The rows are grouped in 4 different ways at once. Each group adds its own fixed numbers to the row, and there is some noise. The rows also spread widely along 15 directions, which tell nothing about the answers.
Some rows, each with its group in each grouping after it:
[ 65  -4  14 -16  17 -28 -12 -12 -17 -12 -42   5 -48 -29  -3  55  12 -12
  -8  44 -12  -7  18  22  31  15 -17  11  -1 -31 -11   0 -31 -13  -3  -3
 -11] : z510 X z401 C
[-11   6  -3  -4  21   6  -6  28  -6  -4 -25   4   8 -34   6 -12 -40  12
  -9  18  14  -4 -19   6   1  -1 -11  32  -2  -7   4   6  15   1 -11   6
  37] : z335 U z515 C
[-34   4   0  -6 -11 -10   9  -5 -10 -29 -17 -13  43  -7   7  -4 -20  26
  -9  44 -21  -2 -39  23  26  22  15   7 -15  27  40 -49  32  58  26   7
  34] : z335 T z756 W
[ -7 -11   7  22  18  10  20 -19 -33  18 -61 -13   0 -14  30  65   4  -3
   0  13  -7 -18  -8  -1  22  -4 -24  11  31 -14  26  25  10  14  14  -1
   0] : z262 U z175 W
[-10  -2   8   6  11 -24  16 -21   1  22 -38   3 -21 -14  -8  21  32  13
  30 -24  11   6  29  27  13  22 -15 -11  18  -3   8  -6  -4 -30 -21  -4
 -15] : z262 X z401 A
[-21  15  11 -18  -4  -3 -33   9  -8 -10   9   1  11  -9  -7   7  -5 -13
  -6   0  -2  -9 -18   6  -3 -16  14 -16  -3 -37  39   7  32  24 -26  16
  35] : z826 T z175 A
[ 15   9 -15  41  -7  13  19 -28   7  -9  -6  -4  -8  39   9  36   8  -9
  37  12   3  -6  -2  -2  11 -41  10 -47   1 -14   5  59 -24   0 -19 -17
 -13] : z826 U z515 C
[-64  50 -16 -15  -2  -9  13  21  39  -6  -4   7  -3  -6  -4 -44 -12   7
  37 -21   7  15  17  27  10  17  -8  -1   5   6  20  25   6 -11 -47  19
  48] : z510 T z756 C
[ -5  19 -10 -55 -41 -17  19 -17  -6  -1 -14 -31  -8   6  34  41  43 -12
  -2  20 -10 -18 -14  20  18  25  -7 -14 -10  -9   2 -63  28  32  26  22
 -18] : z262 U z175 C
[ 41 -18  11   0  12   2 -19   1  16 -11  -5  -2  -3  -1 -19 -21   8  22
   3  13  -3  17  13  19   4  -2  15 -20 -18  22 -14 -38 -10 -16   0 -39
 -28] : z335 U z515 A
[  1 -29  16 -10   8 -16  23  -9 -25  -7  19   7 -45  -5 -19  -8 -27  -2
  -7  12  -8   7  10   2  -1  15  39  49  -6  -4  14 -34  30  13  62   5
 -28] : z335 U z401 C
[  7  17  27 -26   7   3 -26  38  28  -9  13   3 -14 -11  14 -22 -33 -14
  -7  10 -19  12  27 -12   5 -28   1  37  -7 -11  24   4  -2  -8   2 -12
  13] : z826 X z175 W
[-36  31 -18 -11 -35  20  30 -31  29  20  25 -10   3  26  42   5 -19  -3
  14 -23  -1 -23 -10 -29   8 -43 -28 -18 -28 -20   2  17  26 -27  23  -9
 -29] : z262 X z756 A
[ 35  13 -21 -33 -22  27  -3  15   1   2  -7 -13 -33  14  14 -14  47  -1
  -3   9  23 -25  23  21  -9 -30  -2 -44  -8 -35 -43 -11 -15 -27 -32 -16
 -26] : z335 U z175 A
[ 15 -16  13  25  27  33   9  22  21  -3 -17 -20  -5  23 -13 -10  39   0
  24   6  -3  -3  39  21 -12 -23  19 -22  18  31 -24   8 -16  -1  -3 -50
 -26] : z510 T z175 W
[-38   5 -25  -8  -9  -3  13 -47 -22 -12  25  11   7  -1   2  -5 -23  25
  17 -12  -6  11 -40  -2  10  14  15 -30  -9  -5  40   1  45  17  21  26
  17] : z510 U z175 A
[-31   7 -48  35 -19 -17  54 -23  -3  12 -18   1  14  -2   9 -13   9  59
  39 -21  35  10 -14   6   6   4  -4 -19   6  17   1 -13 -16 -22 -22  -6
 -11] : z262 X z175 A
[  8  -8  11  20  33   4   4  27   7   1 -41  16 -19 -35  -3 -30 -39  22
   1  16  18   2  25  17  17 -11 -12  38  -1 -10   1  14 -22 -34 -18 -23
   6] : z335 T z401 W
[  1   6  11 -19  16  17  -4  22   2  -3   6   9 -66  10 -23 -54  32 -12
   9  -6   9   5  72  48 -11  -3  33 -12  22 -22  -1   2  -1 -16 -31  -7
   1] : z262 T z175 A
[-32   8   6   1   5  -5  25  -7 -12  33 -37  -6 -26 -18  21  46  17 -18
  -1 -17  -5 -28  12  -3  11  -5 -33  30  20 -31  17  21  21  -5   3   8
   0] : z826 T z175 C
[ 27 -16  15  -8 -20  23  26  40 -34  15 -44  -7 -20 -11  32   1   6  11
 -33  22  28 -16  23  -1   2 -45   0  33   5 -48   4 -48  -7 -24   0  -7
 -40] : z262 T z401 W
[ 16  -7  -2  13 -12 -25   7  23 -22  14  -2  18 -33 -22 -15  -5  -4  21
  -5  -7  28  -4  16 -11  -5 -34  14  38  -5 -45  12 -19 -24 -27 -41  -7
 -26] : z262 T z401 A
[ 34 -12  31  14  29 -19 -26  29   9 -27 -34   3  11 -11 -23   1  -6  15
   5  41 -21  20  20  22  11   7  17  21   3  24  15 -20 -22  16  -7 -25
  18] : z510 X z401 C
[ -1 -14 -21   2 -43   7  67   0 -24   5 -12 -20   8  16  43   6   6  34
   6   0   7  12  -3 -28 -10 -12  17  19  15  14  11 -63   6   3  51  -4
 -50] : z510 T z175 A
[  8  -9 -37  25  27   7  18 -67  -4 -16  38  18 -33  16  -6   3  -2  37
  28  10 -39   0  -7 -19  15  -1  -2 -13  -4  36  -6  36   4   1  45 -23
   7] : z826 X z175 C
[ 18  -1 -18  -8 -24   1  30  -6 -46 -14  -1  12 -39  13  20   2   5  32
 -16  30 -28   7  16 -20  15 -17  14  33  13 -11  36 -27  -6  11  25  10
   9] : z826 T z756 C
[ 27  13   8 -59   0  -7 -25  -3  31  -4  33  -4 -34 -13   7 -10   3  -9
   1  -2 -27   4  19  -1   2   6 -11   4 -23   2 -18 -31  10 -17  21 -17
 -20] : z262 T z175 A
[ 10 -10  18 -21   9  -1   0  -2  11 -13 -18 -16 -12  -4  10   9 -12   0
 -18  54 -28 -30   0  21  22  19 -11  30 -30  17 -20 -51  15  22  57 -20
 -12] : z826 U z401 C
[ 14  -6 -16  -2 -12  -1  22 -10 -11  10   2 -10 -32   0  -1  20   9  -4
   2  10  36 -42  -8  10  -7 -20   2  -9 -23 -38 -44  -9  -3 -15  -4 -10
 -49] : z262 U z401 A
[ -2  13  12  -8   9   6  24 -22  23 -11   1 -15 -26  20  17  27 -10 -45
  45  -9  -5  20  30  13   2  11  18 -29  25  -6   4  42   7  -2  30   1
 -22] : z510 T z175 A
[-31  -5  -2  27   5 -23  17 -32  -1   7 -18  12  24 -22  -6   5 -37  33
  14 -21   4  18 -28   1  23   6  -5  -2  -9   2  40   3  16  -8   2  -1
   0] : z335 T z756 A
[-27  28  14 -17 -17 -14  -3  28  35   2 -15   0  13 -23   7 -21 -44  -8
 -18   5  11 -14 -13  10  21 -22 -13  26 -44 -36   9 -16  11 -14 -19  -1
  -8] : z510 T z756 C
[-14 -12  -4   6  46  22 -14 -17  30  -2  -2 -10   7 -21 -24 -20 -15  17
 -10  26  -4 -49 -27  34   5  14 -26  -9 -40  36 -65 -10  27   1  24 -48
  -1] : z262 T z756 A
[-29  20 -29 -16  16 -17  -5 -24 -10 -15  21  18 -10 -22   2  14 -14  19
  24  -4 -24   7 -26 -14   9  22 -13   7  10   7  28  29  25  17  -1  26
  62] : z826 T z175 C
[  4  12 -34  -6  -9   3  32 -43  33   0  23   2 -34  18  10 -18  10  21
  28  -1  -3 -19   7   3  17  -5 -20 -24 -40  14 -43  -4  -5 -33  23 -23
 -35] : z335 X z401 C

New rows. What belongs after each?
[ 15  23   1 -16  21  11 -26  35  22 -24 -15  -1 -11 -15  -5 -22  -3  -1
  10  33  11 -12  19  35   5 -10  -9  -9 -10  -9 -21  18 -21 -10 -44  -9
  32] : z510 X z401 W
[  6   3  38 -14  31   7 -32  12  49   8  -9 -16   4 -21  -7  23  -3 -41
  15 -22   8  -8   5  14   4 -11 -18 -27 -10 -12 -21  31  14 -25 -12 -26
 -22] : z826 T z175 W
[ 11  13  -5  -7 -19 -11  10   3   6 -15 -29  -2  48  -8  37  30 -23  22
  28  -9  -4  52 -25 -23  17  -5  -5 -19  15   5  45  -5  -3  -6   0  12
  10] : z510 T z175 C
[  0 -10  -4  52  -2  21  27  -4 -20  29 -42  -4 -31  28   0  25  71  15
  -7  15 -16 -47  35   1  10 -53 -14  12  10 -13   2   5 -17   1 -26 -42
 -20] : z826 T z515 C
[ -3   8  -5 -40  -6  39  12   5   1  -3  -3  -8   8 -17  40  -5 -41   3
 -20   0  12  -4 -26 -17   5 -25 -25  -6 -19 -22 -13  -5  33 -32  30   4
 -12] : z510 T z756 W
[-13  22  -9  15  17 -36   9  -1   5 -13 -27  12  -2 -26   0  24 -35  11
  27   8 -10  19  -4   5  28  21  -9  24  15   4  34  35 -18   4 -20  13
  45] : z826 T z756 C
[ 21   7   9 -12   9  24   3  58   7 -34 -27  -8  28 -11  45 -24 -61  18
   5  39   4  46  12  -7  -5 -11  14  28  31  23  23  -5 -16   2  19   0
  41] : z826 X z175 W
[  5 -19  -6   5  -9 -17  23  -2   6   2  -1 -16   2 -15 -18  -1 -17  14
 -12  14  28 -26 -27  14  -1   2  10  14 -41  -1 -45 -49   1  -5  22 -25
 -61] : z510 U z756 A
[ 14  13  17   9 -21 -40  13  21 -21  -9 -53 -11   1  -9  10  52  -9 -17
 -14  45   0  -5   3  18  26  -7  19  41  10 -38  42  -8 -25  34 -17  14
   9] : z335 X z756 C
[ 17  -3   3 -13  21  14   3   0  18 -20 -29 -22  33  -2  18  33  -5  -7
  31  13   9   7 -20  16  -3  15  -9 -40   8  23 -28   9  15  -1  19  -8
   3] : z335 T z401 C
[ -7  10  -7   5  18   7  10  -7  30  13  -3  -1  -8   2   9  21  -2   0
  50 -36   7  11   9 -15  -4  -5 -22 -18  15  12 -11  46   3 -37  -7 -11
  -7] : z262 U z401 C
[ 21  38  -9 -41 -24 -14 -32 -18  16 -26  47  12 -39  10  -1  -4 -10 -19
  12  12 -10   3   2   1  11 -20  12 -37 -31 -45  16  13  -4  -7 -29  13
   8] : z826 U z515 A
[-20  13 -16 -14  -6  21  13  -8  -6 -18  -9  -6  -2  18   5 -18  43  13
  28   0  10   7   8  38   6   6  16 -67  18   2  14  -5  15  10 -24  11
  23] : z826 T z175 W
[ 41  -3  33  -1  -5   0  -8   7   7 -13   0 -13 -11  11  10  55 -35 -57
   4  15  10  11  -2 -10  -1 -40  30 -11  -3 -50  13  33  -1  -2  10  -1
 -37] : z826 U z515 C
[ 11  11  -3 -36 -13   9  24 -28 -27   2  -5  -8 -25   4  53  53 -10 -19
  10   0 -18  13   7 -31   3  -2 -13   3  32 -29  28  23  22  -5  47  25
  -4] : z510 X z175 A
[-10   7   4 -43   8  19 -24 -40  12  22  38 -11 -27   9  23  39  25 -21
  -5 -14 -58 -41  -3 -38   3 -14 -44  -1 -16  -1  -6  14  50   2  51 -17
  -6] : z826 U z175 A
[ 17  26 -11   7 -30  -1  26  -1  11   7 -42  -8   6  12  49  18  -3  29
   2  25 -22  -2  21 -20  30 -33 -34  17  -3  -3  20  -7 -40 -18   0 -19
  -8] : z510 X z756 A
[-16  18  27  13   1   1 -23 -32  56  -3  19   1  18  33   4   5 -11  -9
  18   6 -58 -12   4 -14  34 -31 -15 -15 -46  15  30  17  19   9  26 -35
 -10] : z510 X z401 C
[-21  35  -9 -24 -35 -12  28  15  21   0 -21 -14  12 -17  48  19 -49 -10
  10  12  27 -12 -25  -7  21 -13 -25  16 -28 -38   6  -4  -1 -13  -1  18
 -16] : z510 U z401 W
[ 51 -20   7 -17   8 -11 -18 -10  -9 -25   2  14  -7 -32   0 -12 -47  40
 -17  33 -12  36 -19  -6  25   6   8  16 -26  11  16 -54  -4 -13  29 -13
 -17] : z262 U z515 W
[-32  25  13  -2  10 -34 -10   3  32  11 -21  10 -10 -24 -18 -16   4  -4
  32 -29   5  14  24  39  21  18  -6 -11   3 -14  34  14  -6 -16 -53   2
  18] : z335 T z175 A
[ 28 -21   1 -29  37  23 -24  27 -10 -26  12  13 -15 -22 -19 -38  -2  31
  -7  18  -4  11   3   9 -19  10   6   3   1  25 -30 -27  21 -14  16 -12
  26] : z826 T z401 C
[-27 -11  21 -15  -6 -28  10  28  14  17  21   4 -25 -43 -32 -32 -31 -18
 -15 -34  53  -6  -7  19  -8 -10  26  30 -35 -48  -7 -35  26 -28 -15   1
 -54] : z826 T z175 W
[ 24 -32  13  12  24  33  27  29  -2   4 -28 -28 -12   7   6  15  -1 -10
   6  22  26 -25  21  10 -30 -10   5  13  17  11 -59  -5  -2 -12  36 -34
 -42] : z826 U z401 A
[  3  -6  -1  -6 -17  26  18  17 -22   9   4 -12 -12  27  30  11  26   9
 -15  22 -33 -30  17 -39 -11 -43  -1  44   3   1  11 -28  19  20  39 -17
  -8] : z335 T z401 C
[-21  10 -23 -10  13 -15   7 -32  33 -23  18 -15  17 -12  -2  10  -1  13
  39   8  -9  -2 -36  18  13  38  -7 -31 -18  48 -21  -9  19  22  22  -8
   9] : z826 T z175 W
[-12  23   3 -43  -2  21  -9 -10  40  15  28   6 -37 -10  26 -15 -16 -15
  -4 -13  -8 -37  11 -16  14 -33 -47   3 -47 -31 -25  11  27 -46  13 -14
 -24] : z826 T z401 W
[-26  23  -2  -4  30  27 -15   7  55  26  -1  -7   7 -11  23   2 -13  -5
  25 -28 -16 -24   9 -24  -5 -26 -57   7  -3  16 -25  52   9 -35  -3 -37
  14] : z826 T z175 A
[-11   5  -3 -27  -4 -16  12  71  11  -6  17 -12 -18 -27 -29 -42   0  -6
   5  -7  48   7  11  21 -43   8  35  42   0   0 -37 -49   6  -8 -27   3
 -14] : z510 T z515 C
[-33   8 -17  -8   9  15 -14 -26   7 -23  43  17 -20  12 -28 -63  10  24
   8  14 -15 -26  -7  30  15  -6  14 -37 -43   5   5  -6  37  17  -6 -10
  23] : z335 T z401 W
[-40  -2  -4   6 -10  10   6  11   1  13  21  13 -11   3 -12 -61  -1  33
  -3 -23   6  -1   6  -1   4 -34  19   9 -17  -7  32 -26  25  -8 -16 -12
  -9] : z262 U z175 W
[  7   7   2  14 -31 -24  46 -14  21 -19 -17 -10  15   6  37  12 -48   7
  27  16  -3  39  -7  -9  35  -8  19   6 -13   3  38 -25 -20   2  38  -4
 -44] : z510 T z175 W
[  9  23  23 -17  -4   3 -28  29  34  -7  19   1 -13   4  17  -2 -33 -28
 -12  17 -31  -9  15 -22  10 -49   0  35 -24 -28  18  18  -2   7   2 -17
   6] : z826 T z175 C
[ 24  -7   7 -18  32  25 -24  27  -1   1 -23  -3   4 -18   5 -10  27  22
   1   3 -11  11  20   2  -6  -5 -14   2  23  24  -5  -5   1 -14  -9 -23
  24] : z335 X z175 W
[  8  -8  -1  18  10 -11  17  16 -34  -4 -10   5 -44  -1 -18  -3   7  10
 -10  33  -8 -14  35  11  -2  -3  28  53  20  -5  14  -6 -19  24  -1 -12
  11] : z335 T z756 A
[-21 -12  40  27  17 -17   5  17  20  10  -1  -4  -5  10 -38   1   0 -26
  11 -19   0   4  28  16  -6 -13  34  23   4   1  17  13  13   7  -2 -22
 -21] : z335 X z756 C
[ 39  -3  31 -15  15  31 -15  41  20  -2 -57  -7   3 -15  13  -3  -3  -6
 -21  17  13  -2  24  29  10 -24 -19 -13  -1 -21 -21  -7  -9 -37 -15 -27
  -7] : z826 T z756 C
[ -1   4 -19 -20  -6 -40  18 -31   1   6  46  -8 -56 -13 -24  24  37  -5
  17  -2  -9 -17   0  -7  -2  21   5  25 -19  12 -25 -33   6   3  16  -7
 -41] : z510 X z515 W
[ 20 -22 -20   5   7  10  17  -9 -15 -14 -22   5  -8 -13  -6 -40   5  51
 -21  35   6 -12 -13  31  18   4   3  -3 -28  11 -25 -55   1  -2  17 -26
 -14] : z335 T z175 C
[  9 -26  39  -6  39  12 -46  24  18   7  10   5   2 -28 -30 -21 -12   6
 -20 -10 -12  -3   2  -4  -2 -20   2  18 -20   7   1 -15  26 -12   7 -38
 -10] : z826 U z175 W
[ -7  12  11 -27  19   1 -18  12 -13 -23  -3  -3 -21 -12  -7   1 -12 -26
   4  23   5   2   3  40   5  16  26 -16  19 -25  26  18  21  29 -14  25
  36] : z262 U z175 W
[ -7   9 -34 -19  -1   9 -12  18 -11 -33  31  22  -1  -9 -24 -69  -9  51
   0  13  19   5 -20  14 -11  -9  22 -18 -24  -1  -7 -26  15  -5 -30   9
  39] : z510 X z401 C
[ 11   8 -22 -37 -25   4  -1 -17  16   8  44 -17   6   7  29  32  14  15
  17 -16 -16 -16 -31 -57  -5 -28 -29  -7 -31  14 -19 -26  21 -15  31 -15
 -36] : z262 U z401 W
